The same things were measured in two ways. Each way mixes the same 8 hidden numbers, adds some noise and spreads widely along 5 directions of its own, which tell nothing about the thing.
In the rows, 128 means zero.
Some things both ways: the first way, then the second way.
[124  66 147 134 111 111 154 145 145 152 169 147  95 172 114  87 131  89
 126 149  95 141 138 168 125]
[139 158 133 142 112 141  70 120 113 129 139  87 118 155 130]

[169 149 144 123 109 123 137 130 118 159  96 147 111 139 147 164  98  59
 136 142 125 104  98 100 148]
[ 95 109  77 179 101 138 186 151 116 184  87 139 147 129 118]

[115 134 112 133 142 126 127 132 118 117 101 129 142  85 124 153 139 120
 105 117 128 114 104 110 138]
[198 126  95 155 142 119  96 130 141 165 169 173  69 154  97]

[119 160  85 136 172  94 128 121 134  72 155 107 147 111 147 143 166 113
  74  84 111 172 163 123 114]
[118 133  94 176 104 114 167 121  75 108 161  84 116 118 111]

[ 96 183 122 139 134 155 103  96 129 126 159 100 168 127 144 129 103 124
 125 100 150 129 132 140 112]
[134  75 113 163 137 144 211 157  90 141  85 128 116 103  63]

[ 96 161 116 144 139 116 122 101 148 109 177  74 138 124 174 121 121 152
 105 114 140 131 155 143  91]
[136  62 113 165 102 177 228 139 125 109  81  37 117 133  51]

[140 138 140 149 112 106 110 107 139 142 111 131 173  90 115 134 171 141
  98 111 126 173 148  87 137]
[124 114 116 133 111 143 128  26 139 147 115 156 118 146  49]

[134 119 122 129 108 147 106 113 138  89 143 129 162 121  96 118 164 157
 140 107 140 181 163 139 126]
[104 157 107 132  80  96 131 131 157 108 127  92  94 122  83]

[131  99 119 113 103 148 158 118 138 110 139 131 129 124  92 132 139 106
 153 127 112 136 136 177 144]
[218 111 125 115 198 118 103 124  97 111 130 127 109 196 114]

[157 171  99 139 163 139 160 124 124  81  86 113 114 119 122 120 142 191
 147 128 150 139 118 126 131]
[142 124  82 172 171  75 154 150 111 155  96 174 152 153 144]

[125 134 146 135 116 138 112 138 138 141 116 128 136 139 107  98 127 161
 154 109 154 144 120 106 115]
[ 54 167 120 118  59  47  88 137  90 123 141 171 171 115 139]

[161 146 137 114 115 110 119 155 141 138  98 115 113 137 155 142 123 130
 128 132 155 125 127  69 116]
[ 97 161 109 102  65  95  78  95 125 152 124 162 168 135 142]

[119 160 107 128 133 107 121 138 159 111 118  71 138 132 159 177 118 128
 127  85 161 111 129  95 103]
[120 121 123 156  55 144 106 134 186 158 122 144  88 147  68]

[151 142 156 147 104 124  91 113 114 144 103 156 163 103 123 121 152 133
 112 130 133 160 114  83 132]
[141 121 107 131 105 170 128  72 144 179  92 180  91 117  54]

[132 112 111 112 125 136 126 124 140 114 132 117 121  91 138 185 128  99
 113 125 136 112 168 115 150]
[115 126  85 148  97  95 193 107  92  79 141  46 144 131 102]

[146 132 149 128 129 142 129 133 111 160  67 160 104  78 115 154 111 103
 145 125 128  95  95  76 162]
[178 114  99 184 112 125 111 155 118 178 113 177 121 140  73]

[154 145 123 157 138 125 128  90 131  99 134 133 138 112 122 153 153 117
 128  94 115 171 164 124 142]
[155 140 126 189 117 126 106  85 151 141 104 163  77 112  56]

[108 164 125 146 144 119 137 111 141 121 153  83 103 137 181 125  93 137
 130 118 138 100 126 135  95]
[108 103 146 146 101 152 158 121  86 115  74 120 129 123  90]

[163  88 170 154  67 134 123 111 135 163  84 150 122 124 107 163 119 109
 171 142 131 110  99 114 152]
[176  60  71 181 115 128 203 127 109 145 121 124 146 162  69]

[164 108 128 149 120 150 119 130 119 117  86 146 115 121 118 141 140 169
 136 178 154 120 114 114 150]
[118 112  97 137 152 126 189 119  74 131 117  96 160 103 127]

[125 177 120 128 164  99 116 150 150 138 131  87 132 128 165 105 133 175
  88 114 165 151 166  65 102]
[153 160 154 103  99 102   4 109 147 154 162 175 169 119 132]

[119 113 124 154 127 117 118 130 120  89 104 122 108 101 150 139 133 158
 127 136 127  97  75 125 104]
[148 142  88 154  69 111 128 171 127 126 173 135  60 131 118]

Other things, the second way, with their names:
<171>: [198 129 102 113 178 151 109 180 104 153 168  87  87 155 154]
<423>: [138 129 145 105 162  94 107  39  60  95 149 177 132 124 103]
<409>: [124 111  96 163 129 158 188 153  59 134  91  66 129 129 109]
<360>: [137 113  73 154 161 126 174 117  99 180 124 162 122 139 125]
<239>: [211 142 101 150 194  91 112  89  63 124 177 167  97 126 136]
<364>: [168 149 130 116 166  85  84  55  78 122 126 184 169 111 126]
<202>: [ 72 153  91 117 133  76 152 146  87 126 119 148 137 132 166]
<34>: [139 109  78 197 146 132 157 132 128 194 113 171  83 148  85]
<241>: [136 129 142 132 135 139 136 165  54 112 133  83 130  64 117]
<225>: [226 134 119 176 185 161 111  98 117 144 116 141  36 122  71]
<256>: [203 129 136 118 200 148  83 122 138 152 132 109 130 138 133]
<27>: [148 107 140 172 107 112 106 142  89 115 146 106 140 146  94]
<236>: [ 27 144 116 123 104  96 119 110 123 172  88 164 179 143 141]
<8>: [ 98 110 124 169 144 144 161 114  65 139 113 101 143 136  94]
<350>: [172 142 107 105 145 129 112 155  85 151 166 126 107 100 133]
<338>: [ 96 129  83 132 116  97 161 111  63 137 144 125 166 129 124]
<328>: [141 133 141 136 147 128  89 136 126 143 109 146  86 169  89]
<279>: [ 98 120  86 170 101  66 181 187 115 110 124  78 167 129 113]
<314>: [110 166  88 176 144 106  90 106 132 190 127 195  89 146 114]
<32>: [138 147 141 161 153 159  70 193  92 183 138 110 110 114 137]
<306>: [ 77 109 103 139  72 115 157 118  84 131 103 135 152 168 106]
<20>: [207 109 135 130 183  94 110  97 109 102 151 135 126 153  96]
<381>: [ 93  99  94 188  65 111 214 153 120  96 102  87  90 159  55]
<26>: [140 102 122 110  94 141 118 147 102 141 134  88 166 161 116]
<22>: [114 119  98 143 191  96 179  61  97 127  83 164 113 158  97]
<39>: [199 161  75 178 163  89  90  62 118 177 121 221 136  97 103]
<120>: [106 147 101 174 122  79 112 202 130 161 111 140 131 161 123]
<407>: [164 135  63 159 138 118 147 155  98 175 159 121 129 100 129]
<294>: [117 122 118 118 108 124 121  27  73 125  89 168 176 162  99]
<71>: [147 140  47 144  91 108 152 146 140 176 144 168  86 137 114]
<21>: [ 82 106 135 136  71 181 159 139 139 131  72  55 133 130  73]
<264>: [ 60 123  73  88 129 127 190  50 114 166 103 168 139 165 134]
<47>: [178 104  58 181 138 109 173  89  96 165 122 186 139 139 109]
<180>: [160 105 113 135 121  94 130  84  63  93 135 164 142 156 105]
<291>: [179 146 107 121 140  86  92  29 121 112 162 160 128 116  91]
<434>: [ 88 125 124 163  77 131 132  72  76 142 117 167 139  88  70]
<372>: [165 135  49 174 128  94 132 143 156 191 157 178  75 170 108]
<329>: [120 111 108 128 151 119 140 174  91 155 143  94 170 142 151]

Some of these things the first way, each followed by its name:
[153 141 128 127  82 121 113 139 139 132  92 111 167 161 131 138 136 143
 129 153 163 129  90 119 115]
<264>
[143 134 137 162 142 139 105 125 136 130 150 147 141 175 103  81 142 156
 133 115 144 197 164 122 128]
<39>
[126 114 146 136  92 136  97 140 124 132 118 142 152 149 107 107 129 131
 144 132 142 132  81 129 113]
<71>
[107 170  88 102 172 148 152 157 140  95 131 102 142 144  93  93 136 156
 147  78 153 159 140 138 118]
<120>
[184 115 146 144  90 151 138 105  98 109  76 176 122 106 104 123 151 143
 156 177 117 134  84 140 155]
<202>
[117 120 125 121 155 135 143 148 107 134 119 144  84  99 146 128 110 106
 109 158 119  88 108 118 141]
<409>
[108 159 116 144 166 112 145 127 114 121 138 143 159 121 105  63 168 139
  89 109 101 188 123 141 124]
<314>
[128 127 117 117 112 148 137 104 129 105  95 121 125  64 119 213 117  85
 158  91 125  87 117 122 155]
<381>
[122 118 124 168 121 134 108 105 145 101 135 117 165 133 101 111 164 189
 133 111 144 173 144 143 117]
<423>
[136 169 114 114 137 104 139 142 133 111  89 106 128  94 145 151 137 129
 121  94 138 122 109  80 116]
<306>
[152 108 162 169 107 125 127 119 124 157  90 139  93 133 145 139 104 134
 148 167 133  88  81 113 132]
<47>
[140  76 154 148  81 161 134  87 136 150 127 150 130 104  90 147 129 116
 159 149 120 123 145 159 168]
<20>
[143  97 150 131  93 171 132 113 134 144 115 147 121 120  87 137 116 130
 176 140 142 121 138 145 159]
<279>
[134 115 143 170 111 121  98  93 149 117 170 130 176 135 106  83 181 178
 110 113 128 219 187 136 118]
<291>
[125 121 122 126 131 133 141 155 135 145 117 121 125 153 120 106 125 143
 122 154 149 122 119 130 133]
<329>
[ 84 156 109 131 173 123 105 158 128 133 173 110 147 159 151  78 123 145
  72 128 149 147 140 119 100]
<407>
[121 131 137 134 117 123 135 120 110 138 113 158 158  95 101  99 157 114
 110 128 100 152  95 132 138]
<372>
[121 125 106 142 142 135 133 101 127  92 185 139 142 146 121 136 138  72
 114 104  99 165 159 182 135]
<225>
[123 132 106 118 115 146  81 149 134  96 160 127 179 186 108 117 143 123
 121 112 161 174 138 139 110]
<350>
